The rows are grouped in 4 different ways at once. Each group adds its own fixed numbers to the row, and there is some noise. The rows also spread widely along 10 directions, which tell nothing about the answers.
In the rows, 128 means zero.
Some rows, each with its group in each grouping after it:
[143 142 114 154  92 123 135  81 142 133  85 152 108 100 195 127 106 177
 154 160 124  87 164 155 122  89 179]
z60 U z750 B
[109 106 129 108  83 102 158 173  36 122 193 151 117 165 117 173 138 108
 152 208 175 115 142  43 128 119 135]
z707 J z374 C
[125  92 131 184 165  97  91 153 103 184 119 154 141 145 163 118 117 117
 172 124 129  90 163 131 180  83 107]
z227 Z z893 N
[ 63 178 107 139 109 135 126  96 176 127 134 129 197  84 138 121 119 112
 159 161 153  98  77 173 103 174  70]
z745 A z805 E
[141 103 133 113 158 102 108 144  85 150 117 126 145 157 168 130 132 125
 170 113 150 102 154 108 153  84 114]
z745 Z z850 P
[178 132 138  94 161 135 122  87  92 123 110 145 104 120 144 120 115 152
 180  74  83  95 143  41 137 113 132]
z707 U z850 C
[ 77 157 132 118 124 113 150 169 134 154 183 107 145 131 116 137 141 115
 103 165 172 154 114 103 116 137 134]
z227 A z805 E
[137 150 156  78 151 105 143 137 163 159 158 122 118 130  73 145 130 161
 119 115 152 170  98 105  92 142 211]
z60 T z750 P
[ 95 121 114 175  90  95 142 167 115 138 169 140 100 141 102 180 139 112
 107 208 164 157 124 143 143 123 123]
z745 J z374 N
[147 112 146 131 172 105 111 125 123 164 104 108 131 127 181 115 143 135
 154  79 116  94 151  84 166  93 154]
z227 T z893 B
[ 93 147 142 122 118 121 126 141 108 144 127 102 187 125 232 135 145  66
 157 136 179  92 123 110 177 108 110]
z745 A z374 N
[111 198 123  79  61 128 182 112 131  72 160 158 155 118 132 115 111 123
 108 207 163 153 116 120  83 142 133]
z745 T z750 N
[150 154 124 176 126 129 119 104 154 192 112 123 126 101 113 117 129 160
 110 111 179 181 130 188 125 104 150]
z60 U z374 E
[117 139 133 131 156 113 117 106 114 137 159 167 146 109 105 132 117  99
 171 144 131 111  98  88 129 174  86]
z745 A z374 C
[140 154 132 119 111 137 126  98 118 140 156 158 154 107  56  97 104 160
 172 113 147 141 127 127  89 130  90]
z707 J z805 E
[106 135 106 126 130 119 124 142 146 100 110  80 109 128  92 148 159 144
 141  97 154 161  90 131 110 134  90]
z227 J z374 P
[127 127 125 138 141 104 138 142 104 135 123  94 130 131 227 138 158 104
 155 150 146  87 155  70 184  98 141]
z745 Z z374 B
[145 138 132 100 112 126 113 112  78 120 153 114 146 103  88 146 128 127
 167 121 164 140 112 111 140 132  97]
z707 Z z374 P
[ 82 120 134 146 212 109 143 174 142 187 166  80 183 145 203 136 150  78
 152 131 180 144  86  89 166 124 141]
z707 U z750 P
[144 119 153 119 107 110 114 154  75 184 187 145 110 143  34 159 129 132
 119 130 179 196 128 115 110 109 141]
z60 J z805 C
[ 85 151  96 157  90 132 157 105 123 132 167 154 189  96 160 117 103 122
 145 220 184 123 104 170 106 135 109]
z707 U z750 B
[ 68 139 108 100 173 119 145 180 135 104 122  65 115 171 160 157 191  99
 139 102 147 127  97  49 117 133 105]
z60 A z805 C
[100 144 109 110  93 126 140 121 139 121 103 123 130 135 124 141 147 153
 141 146 174 125 108 144  83 132 134]
z60 T z374 C
[142  90 139 134 159  86  99 151 105 152 157 137  86 150  20 165 138 153
 170  91 109 130 127  71 124 129 121]
z745 J z805 E
[137 137 141  81 108 101 122 124  60  97 134 113 133 135 115 170 123 109
 171 147 129  75 120  53 152 143 114]
z60 T z850 E
[154 128 133 136 147 105 103 129  93 137 164  90  98  89  58 163 147 123
 113  97 124 175  95  86 163 144 116]
z227 U z893 B
[119 140  96 133 141 127 123 114 145 102 122 141 119 143  43 100 123 163
 141 116 140 183 124 173  67 126  56]
z227 T z805 P
[ 82 108 123 166 151  95 109 134 125 160 163 128 169 135 155 157 112  82
 192 174 138  87  99 121 155 137 106]
z745 U z805 P
[116 158 121 114 145 123 144 146 117 130 190 124 126 108  58 144 141 115
  92 138 157 194  85 117 115 156 120]
z707 A z893 P
[114 123 111 156  97 126  95 115  91 112  88 126 147 120 185 159 144 106
 189 144 149  90 117 140 156 117  53]
z745 J z750 C
[112 139 130 107 130 109 144 125 140 123 148 198 152 142  66  76  90 165
 170 126 127 117 120 106  62 129 120]
z227 J z893 N
[122 199 106 103 113 140 152 110 145  74 143 121 108  88  86 129 139 145
 107 149 129 184  89 101  91 175 100]
z227 Z z750 C
[141 141 140 148 109 116 135  91 133 185 137 184 155 106 140 112  91 157
 147 177 164 121 152 180 113 107 169]
z60 T z750 B
[121 169 150  90  97 122 134 117 147 166 161 120 174 103 166 130 116 130
 137 147 164 133 121 129 121 118 179]
z745 Z z805 P
[148 180 130  69 119 143 132  79 161 109 131 121 157  72  57  99 133 182
 135  67 154 175  76 145  70 156 119]
z745 Z z750 B

New rows, each followed by its group in each grouping:
[137  96 162 142 106  92  70 119 105 199 161 138 133  91  58 187 106 141
 171 124 150 127 101 154 153 132 146]
z227 J z374 P
[ 64 135 135 109 152 109 106 126 158 147 156 113 176 116 109 157 134 102
 183 132 129  95  50  93 119 187 103]
z227 T z805 C
[136 148 132 136  98 113 121  98 163 176 139 157 110  96  83 155 131 166
 112 147 148 152 106 170  99 146 178]
z745 T z374 C
[165 125 134 102  69 100 119 138  61 126 160 152 103 127  30 162 136 154
 110 151 152 150 140 115 113 114 143]
z745 T z893 E
[133 138 117 124  97 109 140 121 117 102 116 124 106 119 198 165 129 138
 149 170 120  98 141 104 137 106 173]
z745 U z750 P
[ 87 132 105  96  87 123 167 173  59  87 167 143 124 158 148 162 155 115
 127 206 180 123 135  80 105 120 110]
z707 A z750 C
[104 177 101  91  92 150 141 100 132  76 130 105 163 102 131 116 125 143
 167 136 147 123 105 129  93 137  77]
z707 Z z805 P
[ 82 155  94 101 174 128 152 115 189 104  97 116 130 137 117 109 141 159
 153  93 124 122  65 103  63 163 124]
z60 U z850 C
[135 154 109 116  85 132 142  85  90  89 147 170 143 105  78 117  90 139
 170 161 136 121 120 114  98 137  87]
z707 U z374 N
[116 190 112 134 131 128 177  95 177  90 115 136 127 114 209  91 117 122
 139 156 104 109 127  77 121 132 149]
z745 U z374 N
[170 142 143 170 198 111 119  75  93 157 172 181 143 101 100  95  71  98
 187 146 116 136 127  80 161 152  90]
z60 U z750 B
[113 149 127 111  93 119 113 131 142 123 128  73 124  97  91 186 169 119
 106 108 166 168  71 158 140 144 116]
z745 T z374 N
[130 157 125 100 166 125 149 114 123 109 104 140 152 141 206  86 117 114
 155 117 130 105 152  93 124 104 102]
z745 A z850 P
[113 144 156 122 197 121 142 133 156 174 151 102 174 126 187 105 133  98
 179  97 151 121 103  64 156 132 144]
z707 J z374 P
[153 190 134 120 176 128 148 102 177 126 118 112 103  97 168 108 127 126
 107  93  93 151 124  84 159 135 144]
z745 Z z850 N
[ 91 167 142  81 122 120 140 142 136 110 170  85 157 115 116 145 132 105
 153 129 145 144  78  70 118 155 116]
z227 J z805 P
[158 122 140 106 168 103 109 106 124 141 140 141 112 132  91 124 117 148
 181  78 101 123 132  72 116 117 148]
z745 U z805 P
[115 146  92 165 156 132 148 126 130  95  79 125 106 160 169  96 147 126
 167 127 142 133 139  98 112 119  62]
z60 J z374 C
[107 139 152  99 115 119 110 111 113 164 166 170 164 108 115 135  99 123
 175 143 131  92 115  99 111 144 129]
z227 A z805 C
[151 196 138  80 100 138 175 115 137 116 159 138 130 129  93  85 130 158
  92 137 160 190 146 103  74 122 149]
z745 T z805 E
[141 132 113 169 185 115 169 120  94 146 188 167 132 139 114  78 105 112
 149 174 151 158 149  77 130 126 100]
z707 U z374 B
[101 151 116 127 152 111 143 119 145 103 134 142 129 130 103 127 113 129
 165 143 122 122  91  98 105 156 117]
z60 U z750 N
[ 75 195 117  84 111 120 164  97 200 101 168  99 149  62  97 151 143 125
 119 151 136 129  35 104  90 211 152]
z745 A z374 B
[ 83 202 122  60 105 143 155 103 178  91 146  85 203 105 131 106 137 114
 138 124 173 157  56 134  73 168 101]
z745 T z805 P
[129 180 163  98 153 118 148 106 139 152 177 105 174  88 208 114 120  85
 159 140 118  94 117  28 173 148 170]
z745 Z z805 B
[111 160 124 102 141 121 127 118 160 130 149 100 132  96  69 151 158 129
 134 104 144 160  55  96 112 190 122]
z745 Z z374 C
[ 78 164 113 124 148 112 169 112 203 130 140 131 165 119 169 106 114 133
 155 165 140 110  84 112  88 159 171]
z745 U z374 P
[101 150 100 122  96 127 120 104 148 107 109 110 151 108  97 129 136 157
 161 115 147 122  96 152  81 134  93]
z745 U z805 E
[108  95 125 119 148 114 125 157  60 145 158 133 156 175 151 136 134 108
 190 137 154  98 141  50 130  99 102]
z707 U z805 C
[121 182 113 153 103 131 133  90 138 130 156 174 155  87 105 115 108 110
 117 193 140 154  93 155 110 169  91]
z745 T z893 C
[138 171 118 159 113 126 132  72 198 152  94 129 103  82 152 129 107 176
 130 134 119 137 119 178 110 124 187]
z60 U z374 P
[131 132 146 131 168 119 101  84 141 174 117 123 191  90 167 116 109 122
 206  89 144  87  95 116 146 132 133]
z60 U z750 B
[ 92 160 113  86 116 125 142 137 136  95 135  56 164 117 123 148 164 107
 136 115 184 161  55 110 110 154 108]
z745 U z374 P
[158 166 147 147 157 125  98  95 126 160 128 116 166  79 148 111 129 105
 152  96 126 123 116 109 176 141 102]
z745 Z z893 E
[162 132 130  83 150 118 163 136  91  88 153 148  87 154  88 120 128 159
 156 117 118 152 151  37  97 112 136]
z707 J z750 P
[118 121 138 125 115 121 116 136  78 160 168 136 173 136 132 132 112 106
 180 146 176 128 131 123 138 103  90]
z707 J z805 P
[135 121 168 113 169 123 104 154  92 200 150 116 193 157 117  80 131 120
 179  59 190 150 143  93 132  86  96]
z227 J z805 E
[ 98 176 140  92 137 116 165 128 156 123 186 136 158 108 112 114 105 116
 129 152 137 155  74  74 104 167 156]
z227 U z750 N
[109 152 102 111  67 107 165 113 140  84 155 147  91 117 109 156 130 157
 117 212 115 113 138 116  88 138 159]
z745 T z805 B
[116 134 130 130  80 129  92 111 150 172 105 103 113  88 145 179 140 173
 133 102 130 124 113 161 124 105 179]
z227 U z805 C
[102 142 126  99  88 134 140 144 130 153 146 107 157 127 127 135 138 150
 126 110 184 158 112 149 100  87 151]
z707 U z805 N
[132 117 153 163 183  96 108 151 105 193 178 148 123 120 140 158 120  91
 151 161 126 128 125  67 188 145 141]
z227 Z z750 C
[107 171 106 142 117 157 107 102 165 143 110  86 161  67 140 146 158 132
 126 102 172 168  63 187 131 151  85]
z707 Z z750 C
